All groups share one centre, and each spreads out both ways along 13 directions, with some noise.
In the rows, 128 means zero.
Known rows, each followed by its group:
[137 148 152  91 139 148 117  96 162 147 147  88 103 141 124 137 147 157
 171 125 108 162 122 179 138] -> K509
[ 82 114 162 142 118 110 118  76  97 197 132  69 127 108 163 175 121  87
 180 131 174 155 119  83 163] -> K756
[168 130 122 125 133 150 162 122 157  72 127 112 111 136 103 138 133 144
 101 103 104 116 137 132 133] -> K290
[136 131 135 124 132 160 105 128 148 116  91 152 110 197 158 111 102 118
 155 128 136 176 103 200 139] -> K934
[112 131 157 115 127 106 156 122 145 129 108  97 100 111 152 122 138 125
 179 130 114 140 117 151 129] -> K901
[123 140 159 140  52 104 153 109  83 115  74 121  85 133 160  90 144 163
 115 171 174 102 157  89 148] -> K290
[129 131 165 132 103 144 113  74 160 118 111 111  58 191 108 121 140 235
  99 128 113 156 199 108 151] -> K934
[150 137  94 153 100 107 167 113 141 128 130 142  84 135  98  98 137 180
 172 117  93  79  94 154 119] -> K901
[155 120 145 148 126 145 107 204 178 113 124 130 103 150 177 124  97 161
 145 120 104 177 147 141 133] -> K290
[128 156 134 128 126 128  94 131 129 166 142 109 131 135 107 166 133 144
 167 109 154 145 146 126 112] -> K934
[133 119 133 129 116 111 133 185 126 128 145 110 153 102 153 155 137 115
 130 154 137 111 124 108 112] -> K756
[130 115 164 119 130 130 123 114 162 138 103  79 111  79 139 118 121 125
 169 142 124 155 127 156 155] -> K934
[130 125 137 131 163 128 121 119 147 110 114 140 104 127 136 121 135 121
 138 101  99 166 140 152 122] -> K934
[ 95 132 123 152 155  75 144 147 102 144 118 168  98 138 165 117 143 109
 184 106  87 153 115 137  92] -> K901
[123 116 118 136 129 136 128 138 150 148 143 131 116 118 119 139 134 143
 157 124 100 133 111 148 118] -> K756
[111 130 175 120 112  87 157 114 101 117 110 120  67 106 226 102 191 121
 145 157 112 146 132 123 131] -> K934
[159 124 152 148 106 169 142 143 120  73  46 133  89 127 166 163 138  61
 170 114 171 176 109 188 117] -> K934
[159 158 125 114 132 178 102 121 113 147 152 138 109 146 127 121 126 149
 134 117 110 185 145 149 164] -> K509
[142 125 140 114  90 173 128  77 178 143 137  81  95 105 112 132 132 166
 157 128 150 109 101 156 157] -> K290
[132 135 115 158 164  85 134 206 135 159 121 131 137 110 113 133  93 119
 214  99  76 168 126 149 106] -> K509
[167 109 144 193 141  83  55 166 181 183 149  99  88 109 173 120  89 169
 218 128  97 181 131 148 156] -> K901
[158 143 134 123  91 119 159 157 143 137 108  94 105 116 159 107 117 130
 217 153 127 121  73 189 146] -> K509
[159 103 132 180 154  94  80 114 155 129 100 127  95 137 116 126 115 140
 167 130  97 170 139 172 133] -> K290
[130 118 170 119 115 179 114 157 208 154  99  79  94 114 139 122  80 168
 201 123 113 199 132 174 170] -> K934
[149 118 129 124  89 170 141 140 110 119 145 125 115 116 180 137 148 115
 111 156 146 123 102 127 153] -> K290
[122 152 117 161 109  94 122 152 144 134  79 154 112 141 112 131 118 126
 201 100 171  99 102 169  66] -> K901
[104 106 150 131 146 107  98 106 175 130  84 116 126 121 106 127 120 128
 150 137 134 142 129 170 112] -> K290
[112  71 133 161 124 121  83 123 144 150 128 141 125 130 168 125 117 121
 120 175 129 138 108 140 146] -> K901
[125 138 127 151  90 100 182 216 156 133 104 114 111 117 115 111  92 185
 185 117 102 111 139 105 111] -> K509
[150  92  90 171  74 145 155 155 103 112 135 139 146 176 137 148  88 130
  87 156 157  80 101  81 154] -> K756
[131  95 133 131 135 148 154 178 127 112 100 119 152 105  92 122  85 137
  93 154  80 168 174 100 163] -> K934
[134 126 134 165  93 156  98 158 159 132 146 160  62 181 166 144 140 210
 127 111 122 154 157 113 112] -> K290
[ 88 149 158  51 154 191  71 129 162 130 184 130 173 107 131 151 159 138
  35 110 171 133 175  89 100] -> K934
[130 162 131  86 125 131 140 180 144 168 208 113 121  83 181 108 154 164
 157 124  93 119 113 113 127] -> K509
[ 89 157 163 108 132 143 130 137 100 161 137 118 107 138 152 170 160 133
 158 105 129 191 165 103 113] -> K756
[136 152 132 136 129 108 135 149 147 106 116 114 134 176 121 135  92 144
 132  94 146 118 150 103 118] -> K509
[ 84 124 121 148 148 137 109 147 108 190 117 170 109 117 150 131 114  94
 213 101 113 198 100 166 115] -> K756
[101 120 118 162 132  95 150 108 139 133 113 139  99  83  96 148 155 128
 160  81 121  97 126 112  78] -> K509
[125 131 105 170 124 130 109 133 116 175 138 163 100 105 117 127 126 138
 178  96 122 144 118 132 116] -> K756
[108 121 118 162 113 130  89 168 103 190 130 169 109 175 124 141 119 179
 160 148 101 185 149 136 120] -> K901
[137 156 114 150  97 118 124 124 138 150 137 130 100 165 127 139 121 164
 181  99 158 100 109 130 109] -> K934
[141 163 129 119 120 173 127 165 126 132 160 145  92 142 116 166 169 185
 131  93 101 166 174 119  98] -> K901
[149  89 129 167 106 133 115 141 169 108  95 138 104 157 163  86  70 149
 124 147 129 131 114 140 167] -> K509
[110  96 121 150  94 125 126 151 158 184 119 119 120  59  94 126 128 159
 186 162 113 113  96 154 118] -> K756
[130 122 147 137 177  55 135 129 152 100  80 107 136 100  97  92 104 118
 142 122  88 137 165 137 124] -> K756
[ 92 129 121 147  68 117 139 160  60 144 114 189 114 140 182 103 153 132
 111 166 167 104 124  92 108] -> K290
[135 160 132 152 112 139 125 154 149 109  95 130 113 205 133 163  91 133
 175  72 183 141 132 133 100] -> K290
[ 47  89 138  85 173 116 214  98 164 111  85 136 118 116  99 102 141 112
 149 128  32 140  97 177 108] -> K509
[115 104 156 133 143 131 101 138 177 142 140 111 107 117 174 135 121 136
 148 124 111 163 130 135 136] -> K290
[176  96 113 173 117 122 109 158 113 124 157 151  92  97 147 107 150 173
  86 164  68 146 162 102 155] -> K934
[132 115 134 131 108 142 137 112 173 117 125 131  81 135 156  96 129 166
 140 130 114 118 105 151 142] -> K934
[108 102 142  96 155 109 192  77 152  97 116 103 104  94 149 114 171  92
 146 134  70 115  81 170 126] -> K901
[196 162 128 161  75 177 109 152 120 125 118 111  92 121  89 161 131 183
 150 111 162 151 173 123 138] -> K934
[154 158 137 136 119 125 128 136 131 111  91 121 115 117 131 118 115 110
 165  98 168 130 130 143 120] -> K901
[139 132 122 162 158 103 123 109  82 107  75 174  98 138 134  91 126  92
 131 114 108 170 147 148 133] -> K756
[139 143 148 139 131  44 149 173 139 123  97 124  94  62 141  65 152 161
 174 150  82 113 150 142 104] -> K290
[137 122 143 118 144 201 136 183 150  97 109 120 137  72  89 180 129 113
 106  90 115 189 178 122 113] -> K934
[167 155 110 108 157 153 127 188 131 140 179 121 145  76 102 143 139 137
 138 102  76 155 146 131 120] -> K290
[147 138 117 162 146  81 141 102  97 143 138 111 117 106 137 115 113 103
 164 104 118 125 123 100 156] -> K290
[115 114 131 119 119 137 144 160  96 144 151 122 143 150 128 150 131 156
  94 168  91 156 162  86 145] -> K901
[119 109 143 135 118 153 104 106 125 145 107 118 122 126 153 143 121 103
 144 143 160 158 114 146 151] -> K756
[164 132 104 132 133 160 139 104 101  94 120 149 132 124  96 108 120 110
  86 117 124 126 132 132 153] -> K901
[166 122 124 180 133 109  61 218 128 143 147 134 150 134 174 148  82 117
 143 125 157 158 147 107 128] -> K509
[125 162 135 120  90 160 166 185  99 147  88 125 119  99  97 137 125 142
 182 126 133 162 148 135 118] -> K509
[163 156 147 143 151 121  90 146 111 127 122 136 100 135 172 123 132 117
 154 110 121 193 157 145 134] -> K756
[175 139 129 135 100 121 170 131 149  69 123 118  87 112 120 109 157 174
  97 123 110  83 150 111 122] -> K290
[204 168  99 121 139 152 114  97 137 107 178 117 116 124  91 147 160 138
 123  84 128 102 119 152 123] -> K756
[149 146 108 162 159  84 115 158 160 120 156 176  80 103 164  88 150 151
 163  70  82 114 123 135  83] -> K756
[ 97 108 136 107 147 121 170 143 124 124 119 142 117 107 135  99 144 134
 121 150  50 155 136 135 133] -> K509
[146 151 115 146 144 124 119 100 110 143 131 133 107 122 100 132 134 132
 157  92 116 151 138 136 132] -> K756
[ 81 139 166 129  98 115 140 138  99 147 107 138  75 172 155 140 166 189
 136 143 113 173 186  94 108] -> K901
[137 139 129 107 131 136 193 129 159 101 112 110  95 144 108 116 126 156
 166 112  70 133 116 164 133] -> K901
[171 122 106 178 112 110 102 162 110 122 152 150 118 112 154 127 132 134
 113 128 138 111 132 102 126] -> K756
[134 125 134 137  92 127 132  90 201 136 172  96  76  91 151 113 147 191
 140  97 145  60 110  98 132] -> K290
[135 129 160 150 115  83 138  68 131 103  86  86  92 121 111 116 131 154
 115 123 147 108 178  85 145] -> K509
[130 137 119 138  89 171 109 129 155 127  71 155 113 150  87 142 131 136
 175 126 182 121  93 212  84] -> K901
[107 164 136 109 140 154 124 109 137 170 128 113 117 102 103 167 144 111
 211  77 144 164 112 167 102] -> K509
[ 98 134 140 145 126 112 110 131 124 137  89 145 118 169  94 143 122 155
 139 117 139 153 169 123  96] -> K901
[163  95 131 173 118 160  77 200 164 121 145 154 102 134 179 104  84 182
  91 135 102 175 168 101 163] -> K934
[144 100 110 159 140 143 114 105 125 123  90 155 108 137 121 123 114  95
 156 131 109 166  95 193 142] -> K509

New rows. What belongs after each?
[138 113 131 146 136 115 124 110 142 122  98 130  95 143 142 113 122 120
 169 132 106 151 106 178 137] -> K934
[135 139 174 143 137  89  97 118 142 120 131 106  80 116 179 123 156 161
 124 111 126 153 186  90 125] -> K756
[108 122 144 124 112 104 170 125 174 131 115 103  89 110 135 135 153 150
 194 124 106 105  95 159  97] -> K509
[126 139 126 116 140 159 153 122 176 115 114 135  95 193 141 105  84 140
 176  86 102 161  98 177 146] -> K756
[127 144 128 179 107  91 114  89 109 144  79 153  74 142 140  70 100 144
 170 108 151 130 136 123 146] -> K901
[147  92 137 213 105 103 138 147 148 117  85 142  32 168 181 136 120 160
 199 116  87 176 124 148 131] -> K934
[111  83 128 138 146 155 103 105 141 112 128 173  93 167 171 162 175 111
 114 143 100 168 102 183 105] -> K509
[134 124 130 170 122 101  78 146 140 166 160 136 101 151 171 138 123 163
 158 124 129 143 134 113 124] -> K934
[128 149 160 136 111 120 127 117 139 145 104  96  83 157 123 132 118 184
 170 119 123 169 172 122 145] -> K934
[117 147 114 119 133 143 169 183 134 111 142 165 110 126 162 122 137 125
 148  83 101 132 111 128  97] -> K934
[123 138 128 129 146 107 147 139 114 144 145 142  90 109 167 103 150 131
 170 119  69 158 119 139 128] -> K509
[172 103 131 144 117 126  87 167 157 119 153 123 127 151 183 131 123 144
 118 171 122 131 114 151 143] -> K509
[148 130 124 142 108 158 121  92 153 127 139 133  80 133 108 102 125 193
 110 109 112 130 152 114 156] -> K509
[143 123 123 144 147 124 118 143 138 162 130 117 126 119 115  94  70 144
 167 128  82 174 132 138 180] -> K290
[179 135 116 154  63 133 140 175  98 126 120 121 121 119 135 123 121 148
 134 165 158 102 125 116 145] -> K756
[117 115 119 142 127 139 101  94 133 118  91 158 131 122 118 120 125  93
 121 117 175 112 103 157 109] -> K901
[168 152 146 157  55 146 153 139 114 123  65  97  71 150 139 145 121 146
 211 137 173 150 118 165 144] -> K934
[149 109 105 199 106 119 153 175 108 118  93 142 104 191  70 148  77 187
 131 122  85 159 179  89 140] -> K934
[147 144 123 153 143  73 140  98 110 146 111  94 122  92  93 114 116 113
 183 112 115 123 131 127 145] -> K756
[145 141 148 140 137 122  88 106  89 135 130 133 107 131 202 128 146  85
 141 126 152 173 130 131 150] -> K509
[130 143  97 152 127  91 148 133 115 135 175 162 100 146 127 118 155 177
 120 103  85  91 135  89 100] -> K934
[110 149 121 122 105 130 156 124  80 122 108 164 116  89 134 121 177  99
 129 122 152 105 118 128  90] -> K756
[137 152 132 149 117 132 123  89 137 159 128  90 103 155 136 152  94 122
 203  82 167 143 107 128 155] -> K290
[134 126 106 132 113 126 142 163 143 143 156 133 130  86 110 140 153 145
 154 130 112  92 103 138  94] -> K756
[129 147 120 115 141 158 130 155 117 121 139 148 139 149 124 157 136 114
 126 102 127 150 133 135 109] -> K756
[166 125 138 148 126 124 148 149 180  85 107  94 106 148 152 102  66 143
 141 102 124 128 132 120 167] -> K290
[176 161 142 155 113 134  79  86 150 127 121 109  77 138 113 143 140 167
 157  91 166 137 156 144 128] -> K934
[161 129 136 160  84 144 133 159  84 153 115 106  96 100 115 182 167 151
 165 159 125 168 157 126 129] -> K934
[125 112 149 133 121 141 100 168 179 147 153 118 101 117 170 163 155 155
 163 131 121 151 118 152 104] -> K901
[130 123 150 106  98 197  93 146 142 119 128 132 129 122 169 155 150 118
 100 148 185 143 124 146 121] -> K934
[118 118 119 127  85 115 195 159 108 118  99 134 128 158 139  78  91 151
 129 172 105 102 106 117 161] -> K934
[119 130 152 123 128 118 135  92 120 139 142 110  92  77 114 113 172 174
 103 133  90 141 185  89 142] -> K509
[ 91 110 115 144 158  50 152 129 135 151 130 126 140 140 137  98  93 115
 165 124  91 102  97 116 126] -> K934
[169 149  94 133 140 185 133 215 168 100 155 173 128  90 161 108 102 103
 146  59 119 130  89 154 111] -> K934
[ 99 124 150 148 123 115 122  99  97 177 124  98 110 131 139 158 121 125
 167 123 138 174 150  92 153] -> K756
[113  80 126 140 157 152  85  93 160 136 138 142 132 136 104 148 124 135
  91 133 109 154 135 141 132] -> K290
[186 142 124 173 105 147 106 140 116 128  84 114 102 135 109 163 113 116
 197 119 159 169 124 178 134] -> K934
[128 144 121 110  86 150 166 163 120 131 130 136 116 133 157 114 136 136
 154 143 132 115  93 146 129] -> K934
[107 144 135 114 136 160 108 120 146 163 149 128 112 112 135 169 157 120
 182  88 142 156 109 158  94] -> K509
[134 114 167 116 132 123 104 103 164 132 122  68 129 104 114 150 131 140
 131 149 136 143 154 132 145] -> K756
[100 151 153  84 108 120 207 149 148 109  83  84 142 125 105  90  88 151
 145 131 126 107 144 108 143] -> K509
[147 105 113 164  97 100 102 137 147 151 139 127 118  92 144 138 149 129
 167 157 151  80  77 162 105] -> K901
[150 154 163 122 129 150 153 115 106 102 105  79 100 169 166 184 130  93
 161  98 145 189 147 127 151] -> K290
[134  94 134 161 112 111 101 128 192 148 132 137  70 105 152  82 133 198
 158 148  84 124 115 158 137] -> K290
[ 99 112 148 107 121 139 156 124 152 116  95 116 123 121 126 106 114 136
 125 140 116 135 130 133 143] -> K509
[ 98 145 165  79 148 125 141  91 132 147 135  89 116  95  93 134 171 163
 129 125  93 154 176 117 124] -> K934
[142 117 135 163 121 107  95 129 153 146 144 129  83 114 139 111 136 187
 137 129 101 139 154 116 135] -> K290
[150 166 103 148 131 102 157 162 102 130 125 151 106 124 110 108 130 146
 171  93  91 132 139 125 111] -> K756
[134 136 148 159  92  95 142  96 193  88  67 114  58 169 143 126 136 165
 188  99 167  83 108 170  87] -> K290
[142 133 109 134 114 116 132 138 106 152 138 134 125 127 127 123 139 132
 159 152 114 123 102 151 129] -> K934
[177 173 113 121 132 112 159 209 136 117 142  97 162  69 121  94  79 119
 159  98 127 102 128 103 141] -> K290
[142 125 152 130 120 124 141 160 149  76  69 128 121 166 152  91  87 137
 112 142 132 144 153 137 147] -> K756
[154 177 137 132 139 111 107 200 135 127 125 126 132 117 133 120 102 143
 157  92 137 155 170 114 112] -> K756
[125 143 133 131 127  97 121 158  83 143 120 144 128  93 118 117 160 142
 121 153 110 142 174 107 109] -> K290
[211 181 119 154 118 124 124 152 104 112 157 108 104  95 105 135 140 163
 129  88 130 126 182  86 137] -> K901
[158 104 122 150 100 127 152  98 115  78 122 149  82 112 188  93 165 116
  89 149 125  90 102 125 146] -> K901
[122 127 134 138 154  94 136 127 174 101 100 106 141 176 103 139  83 132
 138 100 130 119 140 130 115] -> K509
[138 127 112 157 119 105 164 106 163 111 115 133  75 136 132 111 129 142
 181  88 111  96  89 153 114] -> K934
[141 156 135  83  97 162 139 149 149 161 172 107 109  75 148  88 149 180
 154 148 104 123 112 147 151] -> K934
[126 140 171 132  81 127 114 100 114 161  86  88  82 176 138 155 140 167
 187 169 157 175 146 156 149] -> K934
[146 137 130 125 113 125 146 191 128  99 111 123 134 128 118 186 174 123
 149 140 138 116 126 164  60] -> K901
[147 131 105 167  92 163 108 164 182 112  98 175  93 170 142 112  95 153
 165  98 162 113  88 180 103] -> K901
[144  83 130 176 141 155 107 162 194 126 141 136  81  92 141 149 122 159
 146  95  79 172 139 132 124] -> K934
[ 96 104 147 109 109 197 131 129 165 130 110 125 118 186 137 152 105 150
 124 135 134 169 120 149 144] -> K756
[124 111 143 133 150 101  72 142 183 170 137 113 126  51 128 122 147 137
 183 144 112 136 114 179 101] -> K290
[150 138 151 108 135 136 112  75 165 135 133  70 128  95 121 137 131 110
 166 120 159 121 102 166 148] -> K756
[126 165 145 102 127 122 156 173  96 111 110 119 142 108 110 128 139 133
 115 123 127 138 178  99 110] -> K290
[155  93  97 194 108 117 119 167 129 119 140 162 105 141 149 132 115 148
 121 130 114 114 121 109 125] -> K934
[143 165 134 120 116 127 145 169 116 110 131 126 125 113 114 134 146 161
 109 112 135 116 177  88 103] -> K290
